Each cloud of rows lies close to a flat space through zero, with a little noise off it, and is much wider in some directions of that space than in others. After each cloud: how many dimensions does that space have?
In the rows, 128 means zero.

[[136 139 120 104 130 173 149 136 115 135 157 117 102 119 131 129 126 116
  124 141 120]
 [100 148 113  97 181 118  97 151 127 117 107 112 154 132 154  98 134 172
  146 116 112]
 [133 132 112 132 121 100  99 119 121 122 123 136 141 133 131 102 157 134
  152  98 120]
 [113  96  75 135 177 136  94 121 173  91  99 114 127 125 140 103 130 165
  113 164  69]
 [115 124 176 104 127 142 124 128 107 104 150 124 117 137 128 147 122 124
  130 126 126]
 [115  92 148 125 125 134 123 104  93  87 121 135 102 153 114 180  92 141
  108 145 106]
 [111 141 111 119 199 130 100 162 159 129 125  98 159 120 154  69 137 182
  148 115 101]
 [128  37 123 151 148 168 125 112 172  88 132 145  76  85 127 148 115 130
  106 168  92]
 [119  95 142 137 140 167 146 129 136 100 157 128 111 124 139 124 137 138
  138 123 109]
 [122  94 102 139 127 120 122  93 112 100  86 129 101 154 106 189  71 141
   72 183  94]
 [ 88 105 126 121 130 166 204 137 143 115 105 150 106 112 151 184 105 116
   97 169 152]
 [117 154 142  95 153 138 136 167 147 158 130 128 133  85 147 119 133 118
  141 123 168]
 [116 166 163  91 133 155 163 166 112 153 159 128 130 102 151 120 144 113
  156  98 169]
 [162  99 114 154 120 167 121 109 127 115 174 113 103 133 113 103 137 134
  130 130  78]
 [143 174 129 113 112 109 113 129 110 151 134 114 143 144 111 121 127 113
  122 126 137]
 [145 171 141 127 103  99 133 138 102 162 135 131 151 134 127 115 142 117
  155  86 163]
 [119 153 101 107 154 141 153 159 130 156 120 129 133 102 152 111 134 138
  139 118 150]
 [142 122 136 149 125 116 102 108 133 120 130 106 134 157 101 131 106 137
  106 148 103]
 [160 143  93 124 161 136  78 127  98 133 150  85 128 150 115  81 117 178
  135 122  67]
 [133  86 130 155 115 145 155 116 134 116 130 140 102 120 120 157 110 121
  112 143 125]
 [147  95  95 166 140 151 138 119 159 125 134 118 116 119 124 111 125 142
  115 151  96]
 [120 133 119 147 127 110 126 127 150 122 114 132 157 139 137 100 155 138
  143 111 124]
 [119 116 117 122 115 157 153 128 138 113 132 147 112 113 138 131 151 107
  132 130 127]
 [150 177 134 115  92  97 110 126 102 155 140 130 149 141 120 111 158 101
  152  92 153]
 [131  95 109 151 130 113 107 102 140 107 104 126 120 142 109 144 104 143
  101 158  98]
 [106 136  97 108 107 122 149 123 131 123  89 153 121 121 139 155 141 102
  115 146 145]]
  9

[[131 122 169 107 158 110 150 169 126 108 106  98 136  97 119  70  99 173
  137 110 119]
 [ 96 142  73 110 156 126 127  84 125  84 139  95 114 181 166 206 163  88
   85 147 129]
 [ 98 169 137 142 114 145 116 137 137 118 129 135  92 186 124 159 149 134
  141 142 125]
 [108 127  61  95 171  74 126 119 192  84 150 114 143 143 166 196 150  98
   86 142 136]
 [140 120  66 105 104 120 114 145 171 111 126 160 109 106 204 187 150 113
  138 134 164]
 [ 82 128 169  82 209 114  95 141  60  77 119  46 104 140  96 105 148 152
  119 149  92]
 [118 146  75 139 174 124  95  45  76 120 181 115 146 131  94 157 163  77
   65 131 117]
 [128 153  95 105 152 119  87  96  76 122 152 135 121 141 148 148 157  65
  110 139 132]
 [113 125 161 116 110 157 141 156 128 137 122 117 132 157 117 149 111 112
  151 136 125]
 [154 103 126 129 101 134 122 137 154 170 131 154 161 100 105 106 103 144
  142 120 131]
 [143  80  93 100  94 120 104 174 210 162 121 159 160 105 134 156 112 139
  155 140 146]
 [147 106 102 144  88 169 171 117 112 113 116 129 118  81 174 157 123 133
  131 105 151]
 [131 126  90 128 149 136 163  76 102 106 134  95 148 114 140 131 119 139
   79 103 120]
 [142 105  86 121 118 114 155 100 184 148 141 140 181 146 146 164 109  93
   95 124 135]
 [108 148 115 109 118 172 121 148  83  89  99  95  85 109 149 126 143 190
  148 120 122]
 [126 156 157 101 136 126 152 162 115 108 138 121 138 110 142 126 109  98
  134 108 141]
 [146  78 113 142 161 109 142  83 101 127 172 112 181  65  96 145 118  72
   85 115 135]
 [143 140 182 129 102 131 144 152 119 150 112 158 116 154 157 109 111  89
  160 129 136]
 [127  89  66 119 108 132 171 109 166  84  83 116  98 149 241 195 141 125
  112 142 149]
 [ 99 152 137 126 124 153 105 149 121 113 138 120 103 154 114 170 150 122
  146 147 131]
 [128 121  65 154 151 103 168  86 141  67 151 112 118  84 177 182 154 119
   76 109 150]
 [142 123 129 160 151  96 137  82 106 128 158 142 132 130 134 139 139  49
   94 132 136]
 [122 145 101 138  95 136  85 132 165 150 125 163 105 154 121 142 151 155
  153 144 128]
 [112 156 159  94 160 111 110 172 104 102 142 111 116 115 120 123 136 112
  139 132 131]
 [120 135 112 131 119 156 127  84  92 128 124 125 111 177 154 161 145  89
  112 137 125]
 [158  92 123 133  89 154 152 131 132 152 112 142 145  92 139 120 102 140
  142 113 140]]
  10

[[120 141 131 130 140 139 136 108 124 139 109 137 129 123 133 110 117 147
  123 112 150]
 [132 124 149 129 129 152 124 120 121 116 124 141 121 118 155 136 124 142
  135 136 127]
 [145  89 121 107 163 122 158 113 125 126 129 127 120 142 123  85 112 121
  118 143 148]
 [143 133 121 106 119 135 127 109 114 145 130 121 134 130 133 124 124 124
  121 130 146]
 [110 106 128 131 147 119 135 138 112 126 122 138  89 117 118 107 123 154
  141 124 156]
 [154 127 158 115 113 161 140 144 141 132 129 144 133 132 155 118 132 139
  123 141  98]
 [116 114 119 129 122 114 136 140 130 116 147 127 140 140 127 143 140 102
  114 116 132]
 [126 142 128 125 112 130 118 130 133 137 123 126 140 124 136 142 128 128
  131 128 112]
 [116 141 126 133 129 133 118  93 117 156 110 127 121 113 131 123 102 171
  131 137 135]
 [ 84  98  98 148 136  96  89 131 132  96 136 110 106 125  95 155 137 104
  167 137 118]
 [134 139 133 122 126 143 133 125 124 132 121 138 120 123 136 117 132 135
  122 110 150]
 [156 150 158 157 126 142 134 124 124 117 145 124 145 134 132 135 130 145
  111 150 115]
 [153 120 130 101 123 137 141 144 131 151 120 136 101 125 132 101 127 145
  129 133 123]
 [140 157 128 110  87 143 104 144 134 138 132 121 144 132 128 138 151 101
  141 120 113]
 [118 112 110 138 134  93 114 134 121 116 146 101 136 139  92 139 129  98
  144 148 117]
 [134 112  78 106 115 119 107 162 150 147 124 122  48 122  91 101 157 135
  153 120 128]
 [109 128  88 121 125 118 116 110 136 129 130 119 131 132 116 136 139 101
  125 101 152]
 [144 150 158 115  92 157 108 138 125 136 126 136 142 119 157 148 135 133
  143 141  99]
 [147 118 127 127 138 118 144 121 113 139 138 123 112 123 131 126 116 152
  111 142 147]
 [112  72 136 117 130 131 150 130 134 119 151 137 128 144 142 126 123 127
  115 150 119]
 [142 138 130 117 161 148 134  67 119 141 100 125 141 126 136  92  97 144
  125 135 153]
 [120 131 137 142 128 130 133 133 128 105 137 136 144 132 140 149 137 114
  118 115 133]
 [ 78 124 114 135 116 113  99 159 132 136 113 129  93 122  79 101 141 134
  170 118 127]
 [126 151 116 138 112 113 112 147 129 122 136 119 134 128 112 152 147 100
  133 110 126]
 [126 133 123 121 115 132 124 139 132 140 125 132 118 124 127 124 137 132
  131 120 129]
 [107 107 127 134 123 128 130 146 138 117 137 139 114 134 118 119 143 125
  127 118 133]]
  11

[[151 110  99 132 131 118 157 111 116 117 117 102 160 136 129 125  87 134
  142 103 133]
 [153 141 143 136 178 117 119 138 155  99 163 130  99 117 157 180 129 138
  151 111 150]
 [147 148 131 159 133 141 124 177 199 114 135 154 106 112 125 129 137 119
  123 131 114]
 [121 136  84 135 139 112 126 143 129  65 115 116 160 149 120 130  92 159
  159 114 112]
 [125 173  87 142 152  91  95 132 141 109 179 153  88 139 168 153 143 182
  148 143 126]
 [120  78 113 117 123 149 159 113  87 147  41  91 176 161 139  97 121 109
  134 124 102]
 [194  62 112 188 129 129 125 101 166 180 146  89 161 142 130 147 123 108
   99 144 106]
 [123 118 147  63  88 148  51  98  72 189 118 128 119 131 139  98 116  89
   57 172 127]
 [144 109 108 150 157 142  60 120 122  99 133 119 129 140 126 152 140 119
  142 130 132]
 [111 147 116 128  49 127  77 134 121 127 150 122 116 112  79  90 176 138
  155 119  99]
 [124 131 130 142 140 132 201 139 112 111 134 119 150 129 112  93 154 191
  153  80 140]
 [111 115 133 118  78 126 152 129 141 147  90 114 142 141 105 124 119  91
  109 129  96]
 [ 92 142 119 101  99 118 174 146 123 114 100 130 150 143 136  98 116 150
  141 144 113]
 [ 78 101 148 132 125 138 229 137 129 159  60 125 156 150 117  70 126 103
  115 110 116]
 [125 124 103 118 118 123 144 143 140 114 108  83 156 167 161  83 111 172
  161  98 107]
 [221 107 109  85 156 110 145 134 124 105 145  99 111 152 189 179 187 166
   77 152 138]
 [129 134  99 123 148 155 174 141  74  79 100 160 144 152 154 147 146 173
  151 110 164]
 [160 138 156 123 185 140 123 127 112 114 144 149 108  86 140 164 142 136
  132 138 163]
 [181 116 118 168 134 140 102 125 164 111 158 136 125 114 111 180 151 114
  105 158 147]
 [124 155 136 163 159 136 154 114 130 111 108 126 129  87  78 123 140 157
  148  98 144]
 [101 162 134  77  92 120 131 123 113 118 111 123 104 117 135 105 141 130
  146 126 144]
 [119 144 122 138 120 135  92 133 128 102 132 147 115 115 112 154 145 122
  152 139 131]
 [109 123 139 125 156 110 129 113 117 136 130 115 102  95 122  83 161 108
  169 124 143]
 [194  91 103 137 168 133 134 124 134 101 106 109 135 153 180 207 120 112
  133 126 136]
 [127 133 107  86  62 122  31 134 131 130 171 123  95 158 155 110 162 115
  115 162 123]
 [ 68 121 169 115  99 116 203 150 146 174 117 162 125 126 111  84 111  71
   96 140 113]]
  16

[[142 100 114 120 147 144 124 122 127 135 132 138 125 118 162 126 135 157
  104 131 122]
 [ 99 116 168 150 130 103 146 122 119 113 108  94 128 135 105 108 113  89
  154 119 134]
 [ 97 112 161 148 128  92 150 115 120 111 114  81 145 129 106 110 105  62
  177 124 137]
 [100 152 138 138 109  96 141 125 129 110 123  94 153 132  92 123 113  55
  189 130 143]
 [135 137 106 119 124 130 125 130 132 127 138 133 134 125 131 135 131 127
  129 133 130]
 [106 138 159 142 122 110 137 132 121 118 113 115 128 141  97 120 121  97
  148 123 129]
 [142 163  60 101 105 122 127 131 148 126 164 123 170 113 137 147 130  90
  168 150 143]
 [131 142 149 135 128 146 118 141 123 134 116 157 100 143 111 135 139 166
   98 116 118]
 [ 92 116 165 150 124  90 155 120 120 110 109  81 146 132 101 105 107  62
  178 124 140]
 [156 124 112 115 136 160 109 135 130 148 136 169 106 125 152 142 147 194
   79 126 117]
 [160 152 105 119 131 165 102 148 131 148 138 188  98 136 134 150 152 204
   70 125 115]
 [122 152 120 125 113 117 132 130 134 124 132 124 141 125 112 134 128 104
  148 129 137]
 [ 96  87 184 155 140 102 151 113 113 115 101  89 122 131 118  99 108  97
  146 120 124]
 [128 112 147 137 140 137 124 128 123 132 115 134 108 132 133 127 129 158
  102 120 117]
 [174 146  15  75 119 154 109 130 158 143 182 152 163  96 189 156 148 150
  121 160 137]
 [144 115 134 126 140 152 115 131 126 139 127 159 100 129 142 133 140 186
   82 121 112]
 [140 173  93 116 110 139 115 141 139 131 145 153 132 130 115 150 141 135
  130 135 134]
 [110 122 145 137 126 111 136 123 125 117 122 108 138 129 114 117 117  97
  156 127 135]
 [164 116  91 108 142 165 108 129 133 146 144 164 113 116 174 143 145 196
   79 132 116]
 [117 146 141 135 120 123 127 132 127 122 124 129 125 137 105 132 124 118
  135 126 131]
 [129 128 122 127 128 127 130 124 127 128 131 124 134 123 135 128 128 124
  130 131 129]
 [120 142 130 130 119 119 130 131 128 125 127 122 134 135 112 125 125 109
  144 128 132]
 [118 133 129 130 121 114 137 124 129 120 131 110 147 127 116 122 120  90
  158 131 138]
 [151 103 119 120 147 152 121 125 127 144 134 149 115 120 166 128 138 180
   85 128 116]
 [147  74 124 122 156 144 128 114 129 137 128 133 120 113 183 120 128 167
   93 128 114]
 [126  95 157 139 145 133 133 119 121 131 110 127 106 129 139 116 122 144
  111 121 116]]
  3

[[192 150 142 138 139  97 131 126  80 126 101 162 155 156 108 118 102  88
  121 105 166]
 [ 63 116 103  75  89 109 113 124 162 144 126 122 166 104 125 127 125  96
  113  86 149]
 [154 110  99 122 103 151 131 159 152 150 135 138 136 141 159  98 107  53
   76 151  72]
 [ 99  85 101 169 134 114 169 124 142 157 102 116 109 115 106 108 160 112
  132 123 117]
 [108  57 105 159  90 152 116 132 129 130 125 190 127 103 151 175 100  77
  127 102  96]
 [120 108  80 147 113 105 138 123 143 140 118 106 103 121 127  99 153 180
  157  97  99]
 [144 139  87 207 142 128 139 106 133 116 103 128 121 115  94 117 102 162
  108 145 157]
 [105 135 108 104  85 128 122 126 162 141 144 125 140 136  91 102 140 128
  152 127  98]
 [ 99 107  86  78 131 156 130 116 121 140 136  81  82 140  71  99 136 167
  117 117 108]
 [110 138 143 143 127 124 145 141 137  99 124 203 129 104 145 168 148 104
   71  96  91]
 [142 135 149 154 131 130 150 116 148 129 144 120 134 147 108 134 147  85
  102 210 144]
 [129 130 117 104 165 183 114 158 109 113 131 165 155 143 107 128 119  70
  153 103 124]
 [111 134  78 155 123  87 200 109 138 144 112 108 116 137  91 100 156 107
   67 160 149]
 [142 131 138  87 143 124 117 159 145 111 123 151 141 129 163 130 150  88
   66 104  94]
 [103 144 150 129 126 131 150 153  94 188 111  92 173 124 176 136 106 145
  170 135 136]
 [148 106 174 129 163 110 123  96 122 151 173  94 159 133 139 142 154 128
  162 134 153]
 [107 115  98 117 107 127 141 130 161 115 114 134 117 149  99 143 163 100
   99 147 122]
 [112 136  83 132 124 147 148 142 113 139 133 127 131 150 159 130 118  83
  145 123 150]
 [109 178 119 119 138 111 129 136 167 163 101  69 173 150 132 112 173 124
  106 120 156]
 [134 158 130 189 130 129 110 111  95 144 118 142 113 115 124 135 123 135
  126 141 145]
 [135 105 143 128 121 129 116 146 102 149  94 119 113 130 155 147 131 134
  130 155 116]
 [147 121 104 161 165 101 141 125 137 147 122 117 143 114 106  99 177 120
   87 170 112]
 [ 98 143 137 144 148 142 177 143 123 172 128 121 149 121 149 134 141 123
   70  80  87]
 [124 135 101 134 103 118 160 115 110 155 130  90 140 164 124 152 133 183
  154 160 135]
 [162 111  84 168 127 136 146 151 122 120  82 138 114 156 146 108  93 102
  154  88 137]
 [142 117 130 102 142 124 148 125  92  99 129 158 143 114 103 136  81 134
   98 148 147]]
  17

[[132 141 109 132 149 106 124 121 103 121 116 121 128 157 134  93 148 150
  140 138 151]
 [132 148 155 146 131 139 132 119 148 150 119 138 105  96 130 159  99  93
  141 117  84]
 [153 155  76 152 181 121 108  83 141 145  93  98 137 147 175 111 112 154
  130 125 108]
 [125 129 155 141 134 138 127 122 130 146 125 139 110 112 119 159 113 101
  139 127 105]
 [130 124 128 143 144 146 119 111 150 147 121 126 129 113 140 163 100 111
  127 119  95]
 [129 131 155 134 127 144 115 114 142 150 122 136 102 108 139 172 109 107
  120 131  99]
 [124 122 149 103  81 139 133 147 135 118 145 137 119 115 119 134 136 126
  107 133 135]
 [131 153 169 175 160 143 131 105 155 168 107 143  97  83 127 187  76  67
  161 112  54]
 [143 159  77 125 148  87 122 118  94 109 109 104 135 179 156  48 170 186
  136 147 175]
 [146 168 109 156 168 113 118  96 125 143  96 116 113 137 158 113 121 138
  149 131 110]
 [129 138 132 104  87 113 137 146 119 107 136 128 119 137 124  91 159 149
  118 140 158]
 [131 121 112 120 126 134 118 120 133 126 127 118 136 136 142 126 130 143
  110 131 134]
 [118 132 166 149 146 124 131 128 112 142 125 147 102 121 109 152 121  98
  154 134 117]
 [118  88  98 106 123 140 122 140 128 113 150 120 167 142 122 126 138 149
   99 126 155]
 [134 163 163 162 156 117 130 111 121 153 105 142  87 115 129 148 111  96
  166 133  95]
 [122 118 141 123 120 139 128 133 133 132 135 133 125 116 120 145 123 117
  124 126 121]
 [138 153 114 161 179 110 125 104 118 139 103 122 123 140 139 115 119 125
  160 126 114]
 [134 140  97 113 124  96 132 134 100 100 126 116 140 166 133  65 170 173
  129 143 179]
 [129 138 150 146 137 139 132 120 145 146 122 136 116 105 125 159 101  97
  142 118  90]
 [132 159 168 166 157 125 131 112 130 159 107 143  91 106 127 161 102  84
  167 126  83]
 [129 115  86  96 115 107 122 135 101  98 136 113 152 174 136  72 173 187
  105 144 192]
 [113  92 122  99 101 126 136 158 112 102 157 129 153 142 103 112 154 146
  109 131 173]
 [132 158 160 162 146 127 141 121 139 149 111 139 105 100 123 147 101  88
  164 118  83]
 [141 155 122 128 116 120 126 120 137 128 118 121 113 127 146 111 132 139
  126 131 120]
 [132 135 129 130 127 132 126 123 138 133 126 127 121 121 135 133 121 126
  127 123 118]
 [127 145 146 129 118 108 135 135 106 122 126 136 107 135 122 110 148 131
  141 140 141]]
  5

[[130 127 136 121 119 128 121 132 123 126  95 127 151 132 120 127 134 142
  117 138 120]
 [163 172 163 160  97 114 134 112  97 167 108 125 142 125 129 136 160 119
  116 119  84]
 [125 124 111 128 131 132 137 131 134 116 140 124 108 132 127 130 128 124
  138 125 144]
 [116 121 112 115 137 130 113 121 120 112 145 123 138 124 132 136 127 149
  147 124 144]
 [143 134 155 139 143  94 118 108 126 152 137 130 125 119 125 116 131 100
  122 129 101]
 [ 97 106  89 112 132 143 115 138 145  92 124 152 121 120 143 134 129 164
  131 137 160]
 [125 108 106 102 119 153 149 162 146  98  94 125 131 153 111 132 115 131
  126 132 138]
 [151 151 162 158 131 129 156 124 127 173 138  99 102 136 114 115 111  81
  107 126 120]
 [127 112 123 114 151 117 125 122 130 116 162 120 127 131 123 124 114 114
  150 120 132]
 [121 123 110 120 119 145 121 132 142 114 122 150 124 109 135 131 129 147
  133 145 139]
 [131 146 148 150 139 118 131 106 110 171 194 132 116 127 153 131 116 103
  133  91 122]
 [133 122 139 129 137 109 129 129 130 109 120 100 128 131 103 113 132 115
  133 138 120]
 [159 161 159 159 122 100 129 110 122 156  97 112 118 118 112 118 152 107
  109 145  94]
 [153 150 162 143 113 105 120 121 120 136 106 122 147 111 113 120 147 117
  122 137  75]
 [ 96 108 124 124 134 134 108 138 158 136 117 180 125 113 156 120 114 140
   90 137 131]
 [121  82 108  80 138 142 112 157 182  95  41 157 143 122 101 109 111 140
   98 189 136]
 [107 130 140 148 136 131 124 138 158 140 135 146 105 107 138 117 109 119
   92 136 117]
 [136 133 105 118 136 130 124 114 135 147 147 162 112 120 149 148 126 126
  140 116 128]
 [125 122 106 109 134 127 102 115 137 141 123 181 133 112 157 145 132 149
  125 129 125]
 [134 111 122 104 133 137 134 139 152 134 118 151 126 135 126 125 106 110
  121 134 125]
 [136 139 171 156 132  99 128 112 112 150 156 112 131 124 126 106 131  98
  122 119 107]
 [129 128 120 123 143 130 138 128 125 129 164 116 118 141 127 138 112 114
  144 105 132]
 [122 133  96 119 139 132 130 129 137 136 163 159 107 134 157 162 118 128
  137  90 120]
 [110 127 128 153 142 113 130 111 108 119 188 104 107 125 138 116 137 122
  150 112 162]
 [106  83 131 108 138 123 127 154 158  95  95 130 135 139 109  96 111 120
  108 152 141]
 [151 151 107 137 125 138 169 116  82 122 179  59 108 167 113 151 136 115
  185  90 162]]
  10
